The rows are grouped in 3 different ways at once. Each group adds its own fixed numbers to the row, and there is some noise. The rows also spread widely along 10 directions, which tell nothing about the answers.
In the rows, 128 means zero.
Some rows, each with its group in each grouping after it:
[135 125  91 109 174 111 119 134 197  99 173 148 146 105 126 127 117 131
 131 122 129 164  86 118  88 179 119 147 148 128  82 139  94 148 125 142
 163]
X Z_21 (0)
[116 152 132 150 159  91 128 145 162 129 137 174 134 160 148 111 136 161
 182  97 132 143 122  97  63 116 109 118 120  91 100 162 119 160 124 136
 120]
A Z_883 (3)
[121 133  97 129 140 143 115 120 109 102 112  98 111 124 145 150  88 124
 120 116  96 139 113 125 140 135 126 118 125 111 149 129 129 127 126 128
 134]
A Z_725 (3)
[109 111 106 139 109 107 114 115 114 145 114  70 101 120 174 159 122 144
 137 124 134  83 159 140 106 151 134 137 129 152 166 115 110  87 128  91
  78]
X Z_725 (2)
[135 171  78 113 164 118 137  92  87  98 134  97 119 146 156 141 112 150
 112 170 106 150  88 102 100 102 107 127 108 105 113 134 122 161 129 115
 127]
D Z_21 (1)
[107 120 104 113 134 123  66 108 142 152  72 125 115 118 152 158 189 168
 130 116  62 127  74  85 132  88 111 177 105 160 152 148 118 134 183  70
 124]
D Z_883 (0)
[100 108 109  85 122 125 119 102 143 129 149  66 138 121 131 181 106 140
 106 128 143 106 133 153  84 154 143  97 114 128 156 126 110  92 171 107
 144]
X Z_883 (1)
[122 133 134 123 162 118 124 153 130 106 108 131 121 115 156 129 106 138
 154 113 117 128 109 115  99 133 120 113 132 104 144 112 117 129 125 133
 105]
A Z_21 (2)
[122 182 108 139 162 141 137 115 100  68 128 129 108 174 159 130  78 161
 147 123 110 157 114  97  86 101 107  76 109  73 126 156 131 178 106 144
 136]
D Z_21 (3)
[125 128 114 123 135 152 112 121 152 141 115 100 127 136  98 137  87 123
  87 123 116 129 116 129 173 130 137 139 120 140 113 147 151 129 110 134
 144]
A Z_883 (2)
[111 122 123 113 147 132  91 133 139 123  98 117 130 106 133 154 114 130
 117 112  97 128  95 115 135 125 137 126 113 130 150 117 122 108 143 109
 132]
D Z_21 (3)
[106 124 109 126 154 124  81 131 137 140  81 130 108 111 142 140 167 153
 143 106  89 109  88  90 111  97 127 154 108 142 136 135 110 129 134  87
  84]
X Z_21 (3)
[ 91 130 157 103 145 156 101 127 159 132 114 113 133 137  95 135  78 140
 126 101 131 130 146 142 121 113 152  73  98 128 152 149 142 105 131 127
 138]
D Z_883 (3)
[136 141 108 122 156 107 120 123 150 132 140 120 139 123 113 117 106 123
 112 148 121 157 107 123 133 140 117 154 122 137  95 137 127 133 122 124
 139]
A Z_883 (3)
[107 121 124  88 166 131  75 128 138 121  88 121 137  84 123 147 129 128
 119 120  77 138  77 120 133 118 126 137 110 135 157 110 118 109 169  97
 132]
A Z_21 (3)
[144 140  95 170 142 157 118 132 155  88 125 101  97 140 132 119  69 135
 117 100 101 157 137 120 177 167 119 140 151 142 101 165 136 157  61 154
 156]
A Z_21 (0)
[106 140 124 103 144 110 126 124  99 124 120  87 129 125 155 157  96 142
 125 136 140 106 131 129  82 116 139  85 106 104 153 107 123  98 140 110
  97]
D Z_21 (1)
[125 131  74 142 133  98 119 110 129 138 121 119 101 138 185 154 181 171
 150 131 111 104  88  78  61 117 100 165 121 118 125 145  93 158 151  95
  91]
X Z_883 (2)
[102 137 119 140 113  76 118 118 185 142 186 132 171 180 142 134 115 165
 130  97 154 132 164 129  89 155 124 148 113 124  79 177 125 135 126 127
 163]
A Z_21 (0)
[127 148 134 132 202 175 132 138 188  53 162 119  78 121 130  93  75 165
 199 100 151 144 164 151  42 161 142  28 142 125 152 175  96 154  64 167
 110]
D Z_21 (2)
[147 127  99 127 123 101 139 122 150 146 159  76 135 114 111 128  65 101
  69 164 149 148 141 147 175 188 130 173 144 175  81 127 135 103  88 131
 149]
D Z_883 (0)
[120 154 118 109 147 116 143 141 125 129 135 121 158 140 107 133  62 110
  86 139 154 133 115 120 138 132 145 128 122 100  77 111 148 125  97 143
 127]
X Z_21 (0)
[117 156 134 133 157  86 134 140 126 113 134 148 114 140 174 116 122 156
 190 123 144 135 145 115  53 123 117 108 131 102 125 133 111 132 116 123
  75]
D Z_725 (0)

New rows, each followed by its group in each grouping:
[115 143  99 119 157 122 107 125 181 145 147 178 173 153  85 135 118 125
  86 112 119 157  64  94 147 109 125 169 102 112  44 157 143 163 125 140
 169]
X Z_21 (3)
[123 135  80 127  93 131 115  67  74 116 124   4  93 137 155 161  69 129
  82 169 114 122 183 164 165 170 127 144 131 179 156 127 130  87 110  85
 119]
X Z_725 (0)
[120 126 184 139 151  47 115 195 127 134 104 169 157 101 170 113 101 114
 174 113 128 142 132 121 115 151 109 141 141 106 131  75 121  85 134 117
 108]
A Z_21 (3)
[123 125  96  91 166 114  91 102 168 134 143 118 134  96 111 126 155 138
 121 140 103 151 102 137 119 145 127 168 129 169 113 144 110 122 153 102
 125]
A Z_725 (0)
[133 136 120 116 178  64 122 147 186 113 181 184 170 110 127 109 122 121
 144 129 142 176  87 114  84 170 104 164 143 113  65 124  95 139 138 136
 161]
X Z_21 (3)
[139 149 148 153 158 113  93 143 158 104 108 172 116 145 126  87 101 134
 156 109  89 198 118 110 156 136  87 155 139 147 105 151 131 151 105 129
 157]
X Z_883 (3)
[121 154  97  67 165 117 132 102 133 116 170  97 169 119  86 144  65 108
  66 175 148 153 102 146 117 149 145 120 110 118  88 110 126 116 140 129
 153]
X Z_21 (3)
[135 164 104  80 179 102 154 106  93 109 146  96 131 107 132 123  90 115
 121 194 146 145 108 146  81 133 128 109 128 110 125  94 116 123 137 126
  90]
A Z_725 (2)
[117 136 109 111 118 109 138 115 150 127 171 123 168 162 127 165  65 122
  80 132 147 147 111 126 126 151 126 127 116  94 103 136 146 131 152 149
 195]
D Z_883 (2)
[140 148  57 125 164 132 136 119  97 123  98 124 107 123 143 151 135 127
 101 156  97 126  39  63 123  95 111 162 117  93  96 120 122 169 122 123
 101]
X Z_883 (3)
[129 162 128  99 179 102 119 106 118  67 154 109 122 118 145 108  79 142
 152 163 120 183 133 145  79 163  96 101 135 133 142 121  98 126 134 112
 143]
X Z_21 (3)
[136 135  89  92 157  71 116 112 136 135 153 152 155 116 141 135 153 125
 116 159 111 162  68 114 107 132  96 183 127 126  89 111 102 132 175 103
 137]
X Z_725 (1)
[125 154 141 117 166  63 114 136 158 113 153 164 155 132 149  96 123 148
 165 134 125 176 121 122  84 151  98 152 131 124  93 135 110 139 141 117
 141]
A Z_21 (0)
[112 132 141 137 139 106 117 140 118 117 107 128 110 128 176 133 118 146
 172 102 122 118 140 127  91 129 121 108 133 106 166 116 119 113 133 121
  90]
A Z_725 (2)
[134 168 159  98 187  82 149 141 152 110 166 154 150 133 109  76  85 134
 166 160 165 173 139 145  68 142 114 101 131 113  99 125 118 135 121 145
 115]
A Z_883 (2)
[143 168 158 192 124  62 131 152  91 105  96 159 100 186 212  98 106 165
 201 114 106 169 154  91 114 126  56 151 144 101 132 137 134 157 104 118
 114]
A Z_883 (2)
[ 97 152 120  91 154 144  54  86 108 139  64 115 132 139 113 142 156 161
 101 132  49 138  78  99 155  52 117 155  70 147 148 144 148 135 181  67
 124]
A Z_21 (3)
[126 131 140 148 125  90 123 153 107 150 100 105 138 130 148 128  88 118
 116 122 125 121 145 127 166 135 123 153 126 131 116 106 145  98 100 111
 105]
A Z_21 (1)
[125 147 101 110 161 114 118 119 120 119 119 121 133 134 139 139 130 147
 120 135 107 135  88 104 110 103 112 139 109 108 115 128 126 146 144 119
 118]
A Z_21 (1)
[109 145 133 108 143 161 116 107 108 106 109  72 111 135 113 134  58 135
 105 134 126 120 154 148 144 129 144  83 114 140 155 123 145 107 105 118
 114]
X Z_21 (2)
[ 87 134 147 109 124 133  80 106 123 119 109 110 136 148 129 149  88 143
 121 107 100 151 148 147 141 121 130 102  97 139 173 140 144  96 164 100
 155]
D Z_725 (3)
[109 146 133 133 140 129 105 126 138 123 125 148 129 159 121 119  91 136
 135  98 117 151 134 125 133 120 126 122 117 122 116 152 144 129 114 127
 130]
X Z_725 (3)
[118 131 129 120 163 121  85 121 166 116 110 155 106 125 146 120 164 168
 175 108  90 150  95 102  82 120  93 142 125 144 146 152 101 152 156 104
 125]
X Z_883 (2)
[124 157  84 103 132 138 140  88  74 126 122  42 117 131 128 151  73 122
  86 173 134 115 142 146 138 128 148 116 115 126 134 119 143 109 109 111
  90]
A Z_725 (0)
[ 81 110 117  94  97 162  76  75 147 142 125  72 142 146 106 184  97 143
  73 100 108 110 148 162 157 130 154 117  94 159 168 150 147  89 171  97
 167]
X Z_725 (2)
[111 120 149 109 118  87 111 143 132 160 113 132 164 128 128 149  95 114
  99 128 131 132 112 125 149 136 123 158 120 125 118  95 145  95 161 115
 140]
X Z_883 (2)
[127 144 118  96 166 122 132 113 139  73 169  84 129 113 137 127  65 134
 132 155 138 157 142 169  82 182 121  89 141 125 148 122 105 119 133 136
 151]
A Z_21 (2)
[134 159 110 128 136 106 118 107  88 113 111 132 126 154 155 130 103 126
 113 153 102 165  99 105 156 113  95 163 128 120 110 117 140 147 132 115
 128]
X Z_725 (2)
[139 155 109 166 146 113 153 124 141  80 172 106  87 162 178 112  93 173
 186 118 153 151 170 128  48 161  99  82 138 114 132 175  97 157  88 143
 128]
D Z_883 (1)
[132 148 108 130 156 102 126 130 142 132 133 112 120 121 135 115 117 139
 127 141 137 132 127 117 113 136 133 150 125 147  91 134 120 131  89 120
  93]
D Z_21 (0)
[105 147 106  91 127 158 115  81 102 124 114  53 123 145 111 157  67 138
  80 156 122 127 140 142 142 121 143 103 107 138 145 135 148 113 137 106
 135]
X Z_883 (0)
[ 95 118 130 125 114 106 104 127 132 158  94 109 118 141 165 156 144 164
 150  99 120  94 135 105  90 117 131 133 110 128 153 133 120 106 154  86
  93]
X Z_883 (0)
[129 154  82 133 143 139 102  86 118 135 106  89  91 150 131 133 140 161
 117 146  94 127 114 102 124  92 116 148  99 158 124 172 123 153 112  94
 100]
D Z_883 (3)
[ 92 127 161 126 122 126  63 132 158 102 101 154 144 159 153 145  93 160
 149  66  78 169 134 118 151 137 104 126 122 121 154 145 141 124 164 110
 197]
X Z_21 (0)
[118 145  91 160 129 153 101 104 123  95 111 120  87 164 164 136 119 166
 153  96  90 145 128 101 125 123 106 126 129 119 136 171 128 167 102 123
 124]
X Z_725 (0)
[109 149 120  88 174 102 104 108 149 121 142 122 147 114 118 125 138 148
 135 143 121 139 109 129  76 117 126 125 100 133 121 136 107 127 158  99
 117]
A Z_21 (3)
[145 172 105 157 181 122 117 105 141  84 145  99  72 132 141  74 116 173
 179 147 116 166 163 124  84 138 104 124 130 174 117 178  97 160  57 114
  89]
D Z_21 (3)
[122 131 116 116 149 116 152 145 178 117 177 142 152 137 127 143  72 119
 119 119 170 138 109 128  81 164 137  98 133  85  97 131 123 134 122 172
 160]
D Z_883 (2)
[ 98  97 137 118 130 110  92 164 140 143  90 141 148 108 157 169 126 135
 129  79 109 105  95 108 121 127 128 130 120 100 151  98 121  94 166 111
 128]
X Z_21 (1)
[127 114  46  97 178 171 104  93 171 122 140  84  87  77 118 153 176 144
 116 142 109  98  72 119  87 128 154 137 122 167 137 157  86 144 128 113
  82]
D Z_725 (2)
[111 136 167  88 172  73  92 138 148 145 123 150 151  99 118 100 143 140
 165 144 121 160 121 137  84 127 110 140 117 152 132 112 109  95 173  88
 111]
A Z_883 (3)
[ 78 122 141  79 112 111  77 111 123 169 103 132 188 136  99 173  98 111
  66 119 106 135 101 135 180 102 143 149  87 123 131 105 163  79 197  92
 160]
X Z_725 (3)
[116 150 156 101 155  92 106 123 121 144 116 102 141 121 123 107 114 145
 137 148 132 128 158 148 109 115 127 116 105 153 136 118 125  95 132  93
  88]
A Z_21 (1)
[111 152 134 140 136 122 100 122 103 153  84 127 117 152 126 120 116 136
 124 123 109 126 132 113 157  75 134 138  97 141 121 142 157 121 105 104
  79]
D Z_725 (3)
[138 159  66 136 153 132 156 109 126  79 182 122 135 156 137 138  62 121
 108 140 135 166 104 124 108 153 116 111 133  74  87 153 127 166 104 168
 168]
A Z_725 (3)
[137 142 136 118 182  96 117 158 145 119 114 148 126  95 135 102 118 123
 146 137 118 154  97 108 120 136 121 150 141 136 102 108 116 128 107 124
 100]
D Z_21 (0)
[117 122 107 152 128 142 109 143 161 121 135 137 141 145 121 147  78 115
 108  78 111 151 115 127 173 150 132 136 130 104 111 152 148 133 109 156
 176]
A Z_725 (3)
[106 142 140 100 138 118 118 115 143 129 145 110 150 143 104 134  68 130
 108 133 142 147 143 151 121 143 134 110 113 130 125 134 137 101 138 119
 153]
X Z_883 (3)
[118 134 123 149 143  84 111 148 138 119 124 162 137 137 170 130 122 146
 155 102 118 148 105  96 102 141  98 155 132 103 105 125 114 138 130 117
 133]
X Z_21 (3)
[122 180 133 111 179 106 129  99 127 101 147 114 102 139 130  79 110 158
 184 157 147 159 172 145  62 128 119  98 126 149 122 152 110 137  99 111
  68]
X Z_725 (0)
[ 88 145 131  76 136 158  95  98 129 133 100 114 141 160 100 162  93 149
 100 115 110 131 109 116 125  88 139  93  89 109 141 146 155 129 169 113
 150]
X Z_883 (0)
[118 147  85 110 110 112 128  96  62  98 122  66 138 152 175 185  59 126
  64 158 105 142 108 119 146 137 115 127 106  92 142 108 141 116 150 105
 170]
D Z_21 (3)
[121 125 148 150 146 101 126 163 189 119 169 137 155 133 110 106  55 122
 133  91 159 151 169 155 132 186 137 116 139 130  94 142 130 112  80 157
 159]
A Z_21 (3)
[ 79 143 160 113 135 150  63 109 148 114 101 135 136 174 112 134  96 166
 138  81  91 147 150 132 137  98 125  95  85 136 156 166 149 123 151 105
 165]
X Z_21 (3)
[107 101 133 117 123  82  79 137 137 183  85 106 144  94 144 151 163 134
 111 120 102  89 115 120 149 122 134 188 114 170 145  97 126  80 161  72
  88]
A Z_21 (2)
[140 145 102 159 148 109 124 138 141  99 142 134 120 140 153 116  95 138
 133 120 113 164 116 109 130 152 104 146 136 122  96 146 117 150  91 139
 151]
D Z_21 (3)
[111 120 119 128 137 150 116 149 147 142  94 115 125 125 128 154 105 132
 119  90 115 109 104 105 140 119 149 115 123 108 130 136 142 124 121 138
 119]
A Z_883 (0)
[127 149 120 111 153 134 118 109 125  92 133  74 113 120 131 123  65 137
 123 150 121 154 156 152 127 158 131 104 131 155 141 133 127 112 103 119
 133]
D Z_21 (0)
[127 124 123 145 126 113 134 157 144 127 127 147 142 145 146 145  75 115
 113 103 129 143 102 108 146 156 111 150 143  98 107 120 138 133 116 149
 162]
X Z_883 (2)
[115 152 122 128 145  99 116 107 125 133 131 121 115 145 149 118 139 159
 150 142 130 125 143 123  89 108 122 130 108 143 130 148 122 131 126 103
  81]
D Z_725 (2)
[ 92 129 120 126 144 165  75 110 189 144 115 143 135 163  94 143 139 168
 127  70  96 129 109 105 125  86 135 119  87 126 121 198 143 157 141 119
 155]
A Z_883 (3)
[113 169  99  71 168 140 119  73 111 122 132  86 135 141  95 137 107 145
  94 175 114 145 101 130 103  90 129 108  87 127 126 146 134 136 160 103
 128]
A Z_883 (3)
[142 112 103 156 134  99 157 183 118 104 128 130 129 111 180 155  64 102
 127 102 138 126 100 104 126 182 116 132 164  71 108  84 117 120  94 164
 136]
X Z_21 (1)
[131 134  81 162 127 151 134 132 102 129  94 113  96 151 157 160 104 131
 110 104 109 109 101  90 155  98 132 129 117  99 118 139 148 145  87 140
  99]
D Z_725 (1)
[118 151  92 126 130 129 139 107 118 112 134 109 117 168 156 151 103 158
 132 125 129 129 116 101  80 122 118 109 119  87 118 150 127 154 128 127
 129]
X Z_883 (0)
[125 124 125 172 134 125  85 129 162 129 118 124  96 136 142 109 119 145
 152  95 101 148 157 130 151 146 121 151 130 178 133 171 125 120  88 113
 119]
D Z_725 (3)
[117 139 104 109 121 140 131 105 103 117 121  62 120 138 143 167  64 132
  92 142 126 128 133 132 129 138 138 103 118 118 149 126 142 110 136 122
 141]
D Z_883 (0)
[131 105 141 151 144  89  88 166 180 157 116 126 129  90 117  97 126 118
 141 107 126 129 146 133 153 172 128 184 142 192 101 124 107  91  82 104
  99]
X Z_21 (3)
[117 122 193  92 180 129  94 167 168 126  93 134 136  81  92  96  81 111
 158 115 122 155 144 158 142 149 141 100 138 157 156 107 132  80 131 126
 116]
A Z_883 (0)
[118 141 144  89 153 108 120 134 129 130 125 100 150 107 116 130  68 115
 107 145 141 137 132 144 133 144 147 115 123 133 123  99 138  89 124 122
 122]
D Z_21 (0)
[128 141 100 132 169 128 127 145 142  95 126 162 121 134 159 142 119 144
 148 105 116 136  67  83  88 124 114 121 134  74 112 127 114 170 123 148
 127]
X Z_21 (2)
[133 148 134 158 126  71 137 146  59 124  94 115 102 137 205 127 105 139
 166 137 123 129 150 115 116 122  98 130 132 109 152  97 124 106 114 104
  70]
D Z_725 (1)
[144 147 111 107 161  67 143 130 149  84 185 129 150 119 156 113  85 128
 139 160 144 180 124 132  80 199  98 147 161 123  83 113  92 133 127 135
 160]
X Z_21 (0)
[121 147 138 107 173 134 130 122 152  80 175 109 126 119 106 105  42 117
 143 134 156 174 170 182  98 181 137  70 145 137 131 139 113 107 101 148
 145]
X Z_725 (3)
[121 116 123 113 148 100  99 141 171 165 122 137 157 106  94 130 125 111
 101 124 117 139  93 127 157 138 131 176 122 154  96 124 130 109 142 115
 142]
A Z_883 (3)
[118 148 156  70 183 132 124 130 157 128 136 103 144  99  70  94  64 114
 119 155 153 151 142 167 121 143 152  93 125 149 122 119 133  99 119 133
 118]
A Z_883 (0)
[125 105 146 101 142  75 104 160 171 138 143 125 167  78 125 133  82  98
 103 134 129 156 119 148 160 195 131 174 150 161 110  87 124  72 140 122
 163]
D Z_21 (0)
[126 182  54 137 147 135 142  82  65 100 119  81 104 174 165 157 117 162
 108 155 104 119  93  80  91  84 114 125  93  80 111 151 130 183 112 116
 104]
A Z_21 (3)
